The groups are shells around one centre, one inside the other: the same stretched ball of 3 dimensions in 9 sizes.
Some rows, each with its group after it:
152 182 103 -148 84 -8 -47 50 -169 66 26 232 235 106 100 -44 -64 -170
 -119 -74 60 -178 -106 -> (5)
-70 247 -83 -159 -32 -40 278 -307 -210 221 275 25 475 209 181 13 22 -194
 -65 32 105 -192 -351 -> (2)
306 49 215 -33 260 110 -415 349 -138 -9 -188 481 -1 -78 -82 -41 -82 -119
 -244 -199 -53 -172 110 -> (0)
-61 201 -93 -110 -2 -19 241 -286 -213 243 255 51 461 165 150 33 38 -179
 -107 28 81 -197 -336 -> (3)
180 -1 33 46 159 18 -77 71 -199 197 -18 257 250 -27 53 47 4 -117 -280
 -19 2 -198 -98 -> (1)
288 113 224 -100 216 82 -359 312 -135 -37 -155 440 24 -18 -40 -68 -102
 -140 -185 -193 -20 -168 85 -> (2)
64 294 77 -247 10 -29 72 -80 -167 52 130 153 306 206 147 -70 -69 -203
 -21 -68 101 -173 -190 -> (5)
305 -22 160 41 251 76 -333 304 -163 75 -175 426 66 -100 -42 3 -51 -103
 -301 -126 -46 -184 69 -> (4)
333 58 258 -44 295 147 -515 419 -123 -60 -231 548 -70 -101 -132 -60 -99
 -117 -240 -252 -76 -166 165 -> (7)
60 146 15 -76 105 48 -18 -59 -184 151 98 223 283 67 42 9 1 -155 -159 -69
 20 -188 -172 -> (6)
-99 324 -71 -237 -74 -56 320 -345 -202 182 313 -5 492 270 210 -18 2 -217
 3 21 133 -186 -374 -> (2)
164 22 41 28 170 48 -114 73 -190 174 -13 285 226 -28 19 38 2 -120 -264
 -54 -11 -194 -90 -> (8)
6 197 -15 -118 57 26 76 -148 -189 164 165 161 344 122 81 4 6 -172 -114
 -47 48 -188 -234 -> (6)
-83 259 -98 -172 -62 -69 341 -346 -216 235 300 -19 515 237 220 14 22
 -200 -52 60 126 -194 -381 -> (0)
265 223 258 -214 165 61 -323 285 -121 -107 -120 412 29 66 -3 -119 -139
 -171 -89 -217 18 -156 70 -> (1)
-69 398 3 -324 -76 -48 246 -277 -177 84 280 40 423 305 198 -73 -47 -236
 67 -39 142 -173 -321 -> (8)
138 280 167 -241 99 50 -158 92 -136 -42 19 308 150 132 34 -99 -99 -190
 -42 -175 43 -162 -60 -> (0)
-113 330 -70 -234 -55 -25 282 -343 -196 174 315 23 471 258 173 -18 7
 -215 4 -6 115 -185 -367 -> (4)
-28 369 19 -306 -68 -65 232 -232 -178 83 243 47 411 290 212 -72 -54 -229
 45 -25 144 -174 -296 -> (8)
-89 365 -46 -287 -99 -79 337 -339 -196 148 313 -20 491 309 240 -44 -22
 -230 42 19 157 -181 -371 -> (6)
186 58 91 -13 187 72 -194 133 -172 110 -44 338 164 -25 -13 7 -24 -127
 -235 -107 -20 -185 -43 -> (5)
30 348 68 -299 -31 -50 136 -136 -168 42 175 109 342 257 182 -85 -76 -220
 27 -58 128 -170 -228 -> (3)
60 172 -11 -119 11 -65 175 -140 -205 187 146 86 396 153 187 5 -13 -174
 -123 34 99 -192 -246 -> (7)
-102 404 -18 -316 -69 -23 244 -308 -176 95 305 45 429 299 172 -65 -31
 -235 67 -51 129 -174 -338 -> (1)
349 84 271 -83 257 99 -459 413 -125 -73 -228 505 -45 -58 -72 -77 -121
 -129 -211 -224 -40 -164 155 -> (4)
228 245 245 -223 169 89 -331 254 -117 -108 -92 421 29 69 -32 -118 -129
 -175 -75 -239 7 -155 54 -> (7)
209 53 89 -22 149 12 -117 123 -183 125 -45 280 206 5 59 5 -35 -132 -232
 -53 17 -188 -61 -> (3)

New rows, each followed by its group:
175 63 92 -13 201 95 -223 136 -167 102 -43 360 147 -35 -41 6 -21 -126
 -233 -129 -34 -184 -36 -> (3)
123 92 21 -45 90 -16 29 -22 -198 178 57 186 308 62 110 20 -10 -147 -196
 -6 46 -193 -161 -> (6)
275 179 262 -162 224 119 -426 334 -114 -105 -155 486 -27 1 -81 -103 -123
 -153 -134 -258 -29 -158 111 -> (7)
-152 363 -111 -268 -126 -89 436 -444 -212 210 383 -82 568 325 262 -15 11
 -232 39 61 165 -188 -445 -> (3)
11 194 -41 -128 -3 -55 214 -203 -208 204 194 63 428 170 183 11 3 -180
 -106 34 99 -193 -286 -> (2)
87 272 80 -231 13 -42 71 -59 -171 59 111 152 305 195 158 -65 -70 -198
 -39 -54 103 -174 -179 -> (8)
-119 414 -32 -324 -86 -35 284 -342 -181 108 328 18 456 316 191 -62 -27
 -239 77 -36 140 -175 -362 -> (1)
99 70 2 -7 124 33 -17 -29 -197 196 63 221 291 24 52 39 14 -136 -222 -32
 12 -195 -160 -> (6)
10 299 15 -242 -39 -67 205 -189 -187 114 202 64 400 241 204 -47 -44 -210
 -14 -7 129 -180 -271 -> (6)
-55 309 -48 -236 -77 -85 320 -303 -203 173 278 -9 483 271 238 -25 -15
 -215 -5 38 147 -186 -352 -> (6)
-111 290 -97 -195 -58 -41 319 -361 -208 216 318 -1 502 243 191 5 23 -206
 -28 29 117 -191 -384 -> (8)
107 261 131 -210 106 66 -140 52 -144 -5 46 299 172 117 19 -77 -74 -184
 -61 -167 31 -167 -86 -> (6)
-20 152 -86 -70 15 -32 224 -242 -218 259 216 61 451 136 157 46 38 -166
 -147 47 77 -200 -311 -> (8)
-20 211 -69 -140 -37 -79 291 -266 -216 229 236 11 479 201 220 16 12 -187
 -90 66 120 -195 -332 -> (3)
191 244 206 -213 149 80 -268 189 -126 -71 -49 381 77 82 -14 -102 -110
 -177 -75 -212 14 -160 9 -> (8)
301 56 190 -48 202 40 -287 289 -155 25 -154 390 78 -29 8 -37 -85 -128
 -229 -128 -6 -177 58 -> (1)
206 183 167 -159 129 28 -178 159 -150 -1 -45 318 141 74 47 -69 -92 -165
 -121 -134 34 -170 -24 -> (5)
200 139 164 -99 199 106 -296 200 -141 4 -73 405 80 -1 -55 -49 -68 -145
 -168 -190 -26 -171 14 -> (6)
-21 306 17 -228 12 15 101 -175 -172 94 201 142 342 200 106 -45 -29 -203
 -20 -78 80 -176 -247 -> (6)
213 158 188 -123 200 107 -321 226 -135 -25 -86 420 57 8 -57 -65 -83 -150
 -152 -207 -23 -167 33 -> (6)
201 279 220 -261 107 33 -207 177 -127 -89 -40 335 104 131 46 -123 -132
 -191 -38 -187 52 -157 -5 -> (1)
339 62 252 -55 267 108 -457 401 -129 -49 -221 506 -37 -75 -84 -62 -105
 -122 -232 -218 -50 -167 147 -> (8)
334 79 256 -73 255 102 -444 391 -128 -57 -213 497 -31 -60 -74 -69 -110
 -128 -216 -218 -42 -166 140 -> (8)
-30 265 -21 -185 7 -1 152 -211 -187 147 217 108 385 187 126 -17 -6 -194
 -53 -37 82 -184 -276 -> (5)
186 231 166 -209 88 0 -116 117 -150 -13 -12 275 173 125 88 -86 -103 -181
 -76 -121 64 -167 -55 -> (4)
-51 393 5 -328 -95 -82 285 -276 -182 90 275 11 443 320 238 -74 -54 -237
 67 -10 162 -174 -326 -> (7)
69 309 83 -266 -5 -44 90 -81 -167 42 132 139 313 223 167 -78 -78 -209 -6
 -61 114 -171 -193 -> (3)
201 -16 63 62 211 72 -194 141 -185 165 -63 339 176 -74 -19 42 0 -107
 -299 -77 -37 -194 -42 -> (7)
175 20 35 21 139 2 -48 56 -199 189 -7 237 264 -2 76 38 -4 -125 -259 -12
 18 -196 -110 -> (1)
-39 419 55 -349 -44 -14 143 -199 -158 20 235 109 348 291 151 -100 -70
 -236 81 -97 123 -165 -261 -> (1)
103 185 51 -140 50 -29 53 -43 -184 118 86 167 308 131 135 -23 -40 -173
 -115 -30 76 -183 -172 -> (5)
57 103 -42 -40 51 -34 143 -136 -214 236 134 113 392 93 144 43 20 -153
 -186 38 64 -199 -242 -> (3)
292 34 194 -10 264 118 -404 327 -144 15 -176 474 14 -89 -89 -27 -68 -114
 -258 -191 -60 -175 96 -> (6)
250 103 190 -74 226 108 -353 270 -139 -7 -126 441 40 -33 -67 -49 -77
 -135 -199 -197 -37 -171 60 -> (2)
-141 370 -86 -275 -102 -60 368 -404 -201 180 360 -36 522 310 224 -27 3
 -230 42 22 147 -185 -412 -> (3)
180 -13 31 59 171 32 -96 78 -199 201 -24 272 240 -43 36 53 10 -112 -292
 -27 -9 -198 -92 -> (1)
10 402 81 -349 -47 -45 139 -152 -158 9 196 107 338 291 182 -108 -89 -235
 71 -80 137 -164 -235 -> (1)
283 120 242 -98 256 138 -451 348 -122 -68 -172 506 -32 -47 -108 -74 -101
 -135 -186 -251 -54 -164 119 -> (7)
99 327 153 -282 68 41 -104 36 -137 -45 65 272 182 174 56 -109 -99 -205
 -1 -171 62 -160 -97 -> (3)
-95 269 -117 -187 -100 -110 425 -392 -226 256 329 -77 567 271 274 16 23
 -208 -37 102 156 -196 -419 -> (1)
